Each new row is followed by its nearest point in the smallest flat space through zero that holds the last named rows.
(in the rows, 128 means zero)

q18:
[[ 96 175  89  28  51 163 120 186 116  78  58 119 113 100  77  94]
 [146 112  59 159  98 178 186 106 113  38 117 101 106 105  93 178]
 [ 83 138  86  84 112 128  86 111 118  28 120  96  73 108 128  52]]
New rows:
[130  92 137 137 128 135 144 129 145 123 135 105 116 104 146 120] : [130 121 123 140 135 127 130 116 127 117 136 124 123 128 132 130]
[ 81 123 194 178  97 125 160 127 117 118 189  74 148 141 174 124] : [133 114 136 156 152 116 124 106 131 132 151 127 126 135 146 129]
[125 125 148 127 121 153  99 115 101 116 138 119  58 145 113 130] : [120 126 118 126 129 127 120 118 126 104 132 120 115 125 131 113]

q794, 3 rows:
[[128 185 139  92 156 123  57 154 146 112 126  96 134 175 162 154]
 [147 121 105  92 116 120 123  95 145 165 113  62 143 147 116 130]
 [190 110 134 142 153 163 132  99 114 127 130  90 180 100 198 173]]
New rows:
[161 169 168 151 160  83 134 151 130 130 148  89 137 115 102  91] : [125 136 129 122 130 126 119 132 131 127 127 125 126 135 129 129]
[ 94 114 128 113  89 126  86 148 166 162  98 174 108 156 175 175] : [117 150 133 119 135 122 105 144 134 119 129 131 120 145 130 129]
[128 118  94 169 145 176  89 177 116 117 136 144 136 127 139  93] : [124 136 140 142 138 134 123 144 121 109 135 153 125 122 142 133]
[121  92 110 169 169 141 159 170 174 154  89 160  99 168 162 106] : [119 127 132 139 127 128 134 136 123 120 132 150 120 122 123 122]
[ 94  88 168 101 115 164 110  89  86 162 117 127 111 128 131 146] : [134 118 123 128 123 129 137 118 127 136 126 120 132 123 125 127]

q227:
[[117  89 134 160  73 157 144 133 188 111 128 145 122  69 134 115]
 [132 115 153 110 142 168 127 129 161 155 115 177 103 151 100 164]
 [100 137 181 154 118 126 183 107  73  67 114 112  91 121 104 104]]
New rows:
[143 170 100 122  51 157 119 120 105 141 114 119 150 177 114 130] : [132 134 121 123 135 121 121 129 122 134 130 123 134 135 131 129]
[116 131 110 122 140 108 157 114 108 135 123 163 165 104 151 138] : [130 131 120 128 128 121 124 129 125 128 131 120 135 126 134 124]
[122 102  93 126  95 145 107 125 157 126 145 124 161 154 122 178] : [137 118 110 122 124 135 109 137 160 150 133 139 140 123 137 137]

q241:
[[140 169 132  82 148 118 103 100 170 108 131 102 116 133  88  79]
 [161  97 134 118  89  84  94 132 162 101 104 127 133  73 108 143]
 [ 64  72  87 138 228 132  89 176 126 119 163 177 118 127  71 187]]
New rows:
[114 134 129 171 111 153 124 129 163  97 125 156 161 143  81  98] : [127 130 126 121 137 125 120 127 136 123 130 127 125 127 117 124]
[171 154  96 139  80 111 109 101 139 171  81 164 113 124  87  88] : [153 140 139 114 100 114 123 113 145 119 115 112 129 115 127 110]
[159  80 103 113  82 129  91 109  95 166  84 173 169  93  94  92] : [147 108 133 131  96 107 118 132 137 119 112 129 134  98 130 142]

q627 (3 x 16):
[[171 142 144  65 102  56 147 148 176 110 153 121 114 125 157 117]
 [119 146 150 162 161 123 162 156 105 121 187 143 112 102 122 160]
 [ 66 117  75 115 142 105 190 192 160 170 176 154  73 144  58 147]]
New rows:
[146 143 122 143 141 117  96 126 103 145 143 129 110 131 117  95] : [128 129 131 134 131 133 126 126 123 127 128 128 130 126 129 130]
[126 160  67 164 164 160 174 122 115 140 130 164 142 102 157 125] : [110 129 128 157 146 148 134 132 107 133 139 135 126 122 115 142]
[145 158 144 149 129 131 146 107 135 120 138 168 107  80  92 136] : [127 136 140 143 142 127 140 137 117 123 152 133 123 116 129 141]
[137 173  90  84 146 151  92 125 129 133 119 141 138 121 141 124] : [132 124 124 120 119 130 118 119 133 128 112 123 134 134 132 120]
[ 89 105 174 155 121 132 122 167 131 130 137  97 127 116 104 120] : [117 129 127 142 138 135 136 135 119 132 139 133 123 125 119 137]
[134 114 113 123 149 141 133 147 109 131 169 108  83 146  95 129] : [109 127 118 135 138 127 147 146 129 138 147 137 113 128 108 138]

q295:
[[123 134  57 119  85 149 109 136 143 131 131 120 155 129 120 157]
 [102  62 133 133  96 155  96 121 119 174 129 149  98 125 164 145]
 [134 127 163 130  92 151 105 143 125 151 147 130 120  75  87 131]]
New rows:
[121 119 100 161 105  79  78 110 172  78 174 123 137 151 172  98] : [122 125  97 125 132 124 132 123 132 121 120 127 136 152 147 134]
[171 138 161 121  85  82 127 147 144 134 106 109 132 115 128 120] : [136 142 146 128 128 127 129 134 127 125 134 125 129 111 107 122]
[128 134 124 114 119 114 128 119 145 161 139 116 133 140 136 145] : [125 124 116 127 121 132 124 128 130 131 127 128 130 131 132 133]
[107  67 114 109 118 164  87 145 150 127 132 123  70 105  82 150] : [118 100 130 129  88 155  99 134 126 159 138 136 117 103 123 143]
[124 171 151 111 152 116 153 147 116 131 111 164 114 127 108 100] : [139 148 159 130 152 113 144 129 125 114 129 124 126 123 115 111]

q974:
[[150 148 109 141  77  81 106 141 139  73  96 160 152 133 123 100]
 [127 124 140 117  90 126  99 149 148  94  97 147 177 140 130 103]
 [138 149 110 147 139 134 181 142 119 114 146 117 175 122  83  92]]
New rows:
[140 149 152  84  98 163 128 138  92 175 174 154 176  79 167 123] : [115 116 145 115 137 156 129 134 133 139 130 119 149 132 127 126]
[137 109 172 160 122 120 130 113 127  86 158 164 137 115 153 123] : [131 130 127 128 117 120 120 130 131 118 120 135 131 130 130 124]
[122 115 177 110 122 114 138 159  86 147 150 108 102 129 113 127] : [122 123 133 125 142 140 134 124 125 144 137 119 120 126 130 136]
[101 134 130 160 164 141 149  89  84 132  84  95 103 115  82 147] : [130 133 119 137 153 132 155 118 115 147 150 114 108 120 119 137]
[143 132 141 104 144 167  95 102 153 135 130 100  92 174 147  95] : [116 113 144 114 133 144 111 125 132 144 126 125 119 131 144 143]

q843, 3 rows:
[[120 197  88 138 128 172 156 141 112 170  83 143 145 101 113  85]
 [119 133 152 167 105 152 141 107 168 114 105 135 139 140  81 146]
 [171 132 103 104 173 127 113 156  98 129 167 124 155 172 142 168]]
New rows:
[144 157 111 109 136 155 164 148 165 174 155 160 158  87 146 133] : [133 158 105 126 138 146 137 140 113 147 117 133 140 124 126 116]
[139 160  97  93 138 129 107 102 143 159 146 120 150 160 170 158] : [149 136 110 114 152 130 122 144 109 133 145 127 142 146 137 142]
[166 136 176 166 162 141 134 122 160 115 108 158  80 152  95 107] : [124 128 143 150 115 140 134 116 151 118 117 131 134 136 102 141]

q624 (3 x 16):
[[130 134 139 123  89 100  36  85 153 182 165 148 126 111  71 117]
 [145 127 110  96 134 122 141 113  80 129 198 161 101 159 181 118]
 [147 143 102 119  95 141 123 123  80 116 149  96 117  97  78 138]]
New rows:
[113 124 128 119 123 124 137 144 100 143 149 152  97 114 133 128] : [135 129 121 118 126 127 129 122 110 128 150 135 119 133 137 126]
[104 103 131 121 128 127 112 167 154 132 128 124 146 139 132 152] : [120 124 138 136 135 125 126 131 149 132 111 131 135 131 131 127]
[122 158  80 118  96  95 123 129 152 100 103 120 111 151 160 136] : [127 127 128 128 133 129 136 131 127 124 126 129 128 132 137 128]
[159 130  91 118 121 109 129 159 115 141 126 170 131 102 173 143] : [132 126 124 120 134 127 138 127 116 126 144 138 121 140 149 125]
[133 124 150 142 112 103 138 117 123 115 144 126 143 139 114 165] : [129 129 127 128 124 128 125 127 126 129 130 126 128 125 121 129]
[122 109 150 126 108 106 128 135  86 127 112 112 156 115 125 122] : [130 131 124 130 123 133 131 131 122 123 123 118 129 120 116 132]

q284, 3 rows:
[[133  98 106 169 125  78 101 130 142 130 116 136  91  67 135 145]
 [137 149 149 104 125 196 134 107 137  64 127 122 145 136 115  96]
 [ 71 135  77 113 172 136 109 154 100 121  77 124 107 137 107 137]]
New rows:
[116 137 181 121 140 126 119 116 164 139 164 123 139 124 131 101] : [148 130 150 127 113 135 138 118 137 127 148 128 141 133 134 121]
[125 126 166 137 141 198  66 133 141  76 129 100 115 131 137 133] : [130 136 132 120 130 170 121 114 137  72 116 125 127 114 117 108]
[119 128 145 130 162 163  58 128 130 118 124 168 113 107 198 106] : [127 125 122 133 131 136 117 123 134 102 117 128 117 107 123 123]

q842:
[[ 85 161  99 154 126 131 163 119 143  92 152 128 167 175 219 162]
 [123 171 106 102  63 150 183 148  94  92 100 150 138 113 152 123]
 [181 162 121 112 111 123 146 122  73  73 128 148 116 139 130 158]]
New rows:
[111 133 145 111 131 169 144 166 111 120 103 151 108 174 164 136] : [120 144 118 126 112 134 147 131 122 113 125 133 137 132 148 132]
[121 139  91 124 110 173 101 169  88 121  95 117 117 104  94  87] : [132 130 130 105  96 140 140 145 115 136 102 136 119  96 101 103]
[150 160 158 103 132  97 115 174 105 131  89 173 104 135 109 150] : [162 134 133 112 118 126 128 129  99 115 119 137 112 117 103 130]

q126 (3 x 16):
[[191  83 101 130 116 155  88 103 154 128 123 180 199  89  77  98]
 [188 105  45  81 163 137 131 166 143 137 105 157 101  92 149 112]
 [141  84  61 110 134 165 124 103 211  89  88 182 104 145 138  78]]
New rows:
[139 152 132 132 153 115 198 117 144 120 121 130 161  85  58 123] : [143 123 132 131 124 129 118 126 121 135 133 133 151 114 113 128]
[160 124 158 146 140 129 122  58 117 147 113 163 136  87 104 133] : [146 117 136 138 117 134 110 114 127 131 134 140 166 114 101 123]
[119 157 113 185 111 141  95 133 141 131 164 132 160  68 152 165] : [139 129 142 135 122 125 119 127 112 138 138 126 154 115 111 134]
[122 131  99 110 146 128 109 106 132 108 126 130 129 139 102 160] : [131 123 122 127 128 132 126 125 136 125 125 134 128 129 127 123]
[113 128 141 132 145 131 128 142 109 137 198 153 134 130 123 140] : [128 136 143 133 126 121 127 132 110 137 137 118 138 122 123 138]
[ 94 125 137 125 152 176 146 139 159 140  86 122 131 133  60 119] : [122 120 128 134 122 136 124 113 146 117 123 137 132 137 123 118]

q286, 3 rows:
[[156  99 104  96 178 169 184 164 151  82 183  58 144  41 119 145]
 [105 137 135  98 166 161 150 167 147  87 157 120 123  91 149 160]
 [118  82  76  56 172 137 134 152 122  78 146  77  99 121 119 149]]
New rows:
[129 157 110  99 174 173 109 133  87 119 168 121 127 148 175 120] : [108 128 125 104 146 137 128 145 131 106 134 128 115 127 138 145]
[133 175 134 145 147 129 149  93 118  88 152 153 143 162 163 139] : [113 148 148 135 128 134 126 135 134 127 128 149 128 129 142 136]
[162  88 106 134 164 116 129 112 104  99 151 174 108 102 107 172] : [131 115 114 113 138 131 133 133 127 117 134 111 124 122 123 131]
[ 86 171 164 168 168 176  95 100 112 176  96 155 123 148 135 164] : [100 165 163 147 115 128 113 130 132 138 115 176 126 148 151 136]
[150 151 146 108 174 153 129 163 110 122 164 162 127  93 176  92] : [117 146 147 127 143 150 144 149 144 113 145 134 134 101 144 144]

q269:
[[101 117 138 115 130  75 153 112 156 137 144  64 166 126  98 147]
 [192 141 162 104 167 139 142 167 111  84 137 126 170 129 121 139]
 [ 85 126 137 183 153  60  93 158  98 122 142 135 137 110  81 143]]
New rows:
[127  95 138 155 153 135 154 124 158  80 139  89 148 175 141 174] : [139 127 140 110 137 116 146 128 138 121 136 100 154 129 119 137]
[151  98 123  86 156 168 165 141 127 119 139 133 167 102 102 103] : [165 133 143 101 140 144 147 136 132 110 131 117 150 133 133 132]
[160 165 104 165  94  80 154  95 113 111 166 120 172 111 121  82] : [123 126 134 128 134 110 132 130 131 126 134 114 141 126 116 135]

q372, 3 rows:
[[159 170 157 105 169 124  79 138 117 147  35  96 138  77 101  73]
 [166 147 155 160 138 120 167 120  64 136 151 111 113  81 121 134]
 [117  90 130  80 137 186 105 129 193 120 147  90  83  52  92 160]]
New rows:
[168 154  80 168 170  86 110 113 156  94 110 112 170 176 151  85] : [125 148 123 135 128 102 114 133 118 133  91 146 158 172 143  99]
[ 90  79 126 147 158 117 116 108 147 143  81 104  96 155 118 152] : [116 120 121 113 127 135 112 131 153 125 120 129 129 134 126 127]
[142 102 118 131 129 124 101 116  99  99 124 172 146  89 175 118] : [132 133 130 133 129 122 131 128 119 129 126 130 131 131 130 124]

q937:
[[100  92 146  96 144 170 145 121 104 188 121 189  98 138 140 131]
 [126  99 105 162 124 206 122 154 141 136 128  97 112 122 135 131]
 [118 119  82 149 167 152 122 101 116 157 145 131 130 157 117 139]]
New rows:
[130 100 128 104 111 124 153 147 105 160 112 114 106 117 129 130] : [122 116 145 116 120 144 134 137 126 139 121 142 116 121 136 126]
[124 120  62 118 149  92 129 117 164 146 108 131 150 152 125 134] : [128 138 101 138 152 111 122 104 121 132 141 127 140 147 116 134]
[134  94 116 112 132 122 132 110 150 120 120 114 109  85 129 176] : [129 125 130 130 123 135 128 134 131 126 126 124 126 124 130 127]
[126 118 140 151 173 151 138 147  88  86 171 123 114  97 150 159] : [128 122 120 139 128 147 126 134 132 129 129 118 125 127 129 129]

q135 (3 x 16):
[[120 101 124  92 121 104 110 155 160 125 128  57  89 156 171 111]
 [137  74 136 157  97 204  92 150 161 116 161 143 106 104 178 124]
 [131  66 148  82 189 106 107 173 125 153  95 119 106 104 192 145]]
New rows:
[148 106 125 139  89 170 106 128 116  98 148 114 152 102 108 114] : [131 125 126 153 100 165 120 123 140 117 150 140 127 124 129 123]
[ 85 169 104  89 131 121 116  68 133 106  77 108 153 139 161 135] : [123 146 123 113 133  98 138 123 124 130 119 108 129 144 115 124]
[168 125 122 148 113 116 135 141 144 125 113 100  94 136 136 117] : [125 123 124 122 117 125 123 133 141 123 133 104 116 140 138 120]
[ 81 138 147 132  85 140 122 151 151 100  91 164 134 100 156 128] : [131 116 131 139 122 150 120 131 133 126 136 140 126 118 137 129]

q106:
[[180 109  90 100  58 111 155 191 111 186 112 182 165 154 130 154]
 [178 139 108 113  89  76 164 125 100 152  93 152 126 136 115 115]
 [131 132  72 109  83  79 141 127 116 130  93 170 137 145 111 138]]
New rows:
[105 120 110 128  97 114 182 113 127 103 143 131 163 128 119 160] : [116 127 103 122 114 116 125 129 129 123 119 145 134 135 123 137]
[123 117 115 149 147  83 134 100 127 132 156 124 137 140 128 158] : [118 132 119 128 128 119 126 118 129 118 122 130 125 128 124 127]
[141 123 187 143 131 134 102 127 127 107 149  96 163 115  87  92] : [135 131 161 139 152 145 128 121 129 128 141 103 118 117 135 115]
[113  89  90 139 117 107  95 129 133  83 129  85 149 125 186 129] : [ 96 125 113 129 133 135 111 125 140 111 132 132 131 130 127 139]
[149  58 116 139 139 157 198 137 154 129 113 160 155  94 141 157] : [140 117 127 123 114 141 130 157 129 148 135 138 143 134 135 140]

q425 (3 x 16):
[[131 191 128 159 181 137  83 161 139 140 157 100 116 103 127 164]
 [ 88 104 131 163 212 115 143  84  64 163 154  28 131 138 156  97]
 [143 131 148 109 155 168  81 200 126  97 145  57 202 110 135  96]]
New rows:
[ 98  79 195 122  99 125 118 153 140 110 144  85 129 126 120 118] : [130 107 135 113 125 138 127 140 120 115 126 107 158 130 132 104]
[123 125 130 150 102 131 133  94 193 141 128 121 157 102 154 137] : [130 129 127 126 121 127 129 128 133 127 125 138 125 128 126 131]
[125 135 138 111 150 108 133 180  59 120 168 144 171  77 124 130] : [132 133 134 125 142 140 111 151 127 120 136 102 149 121 131 120]
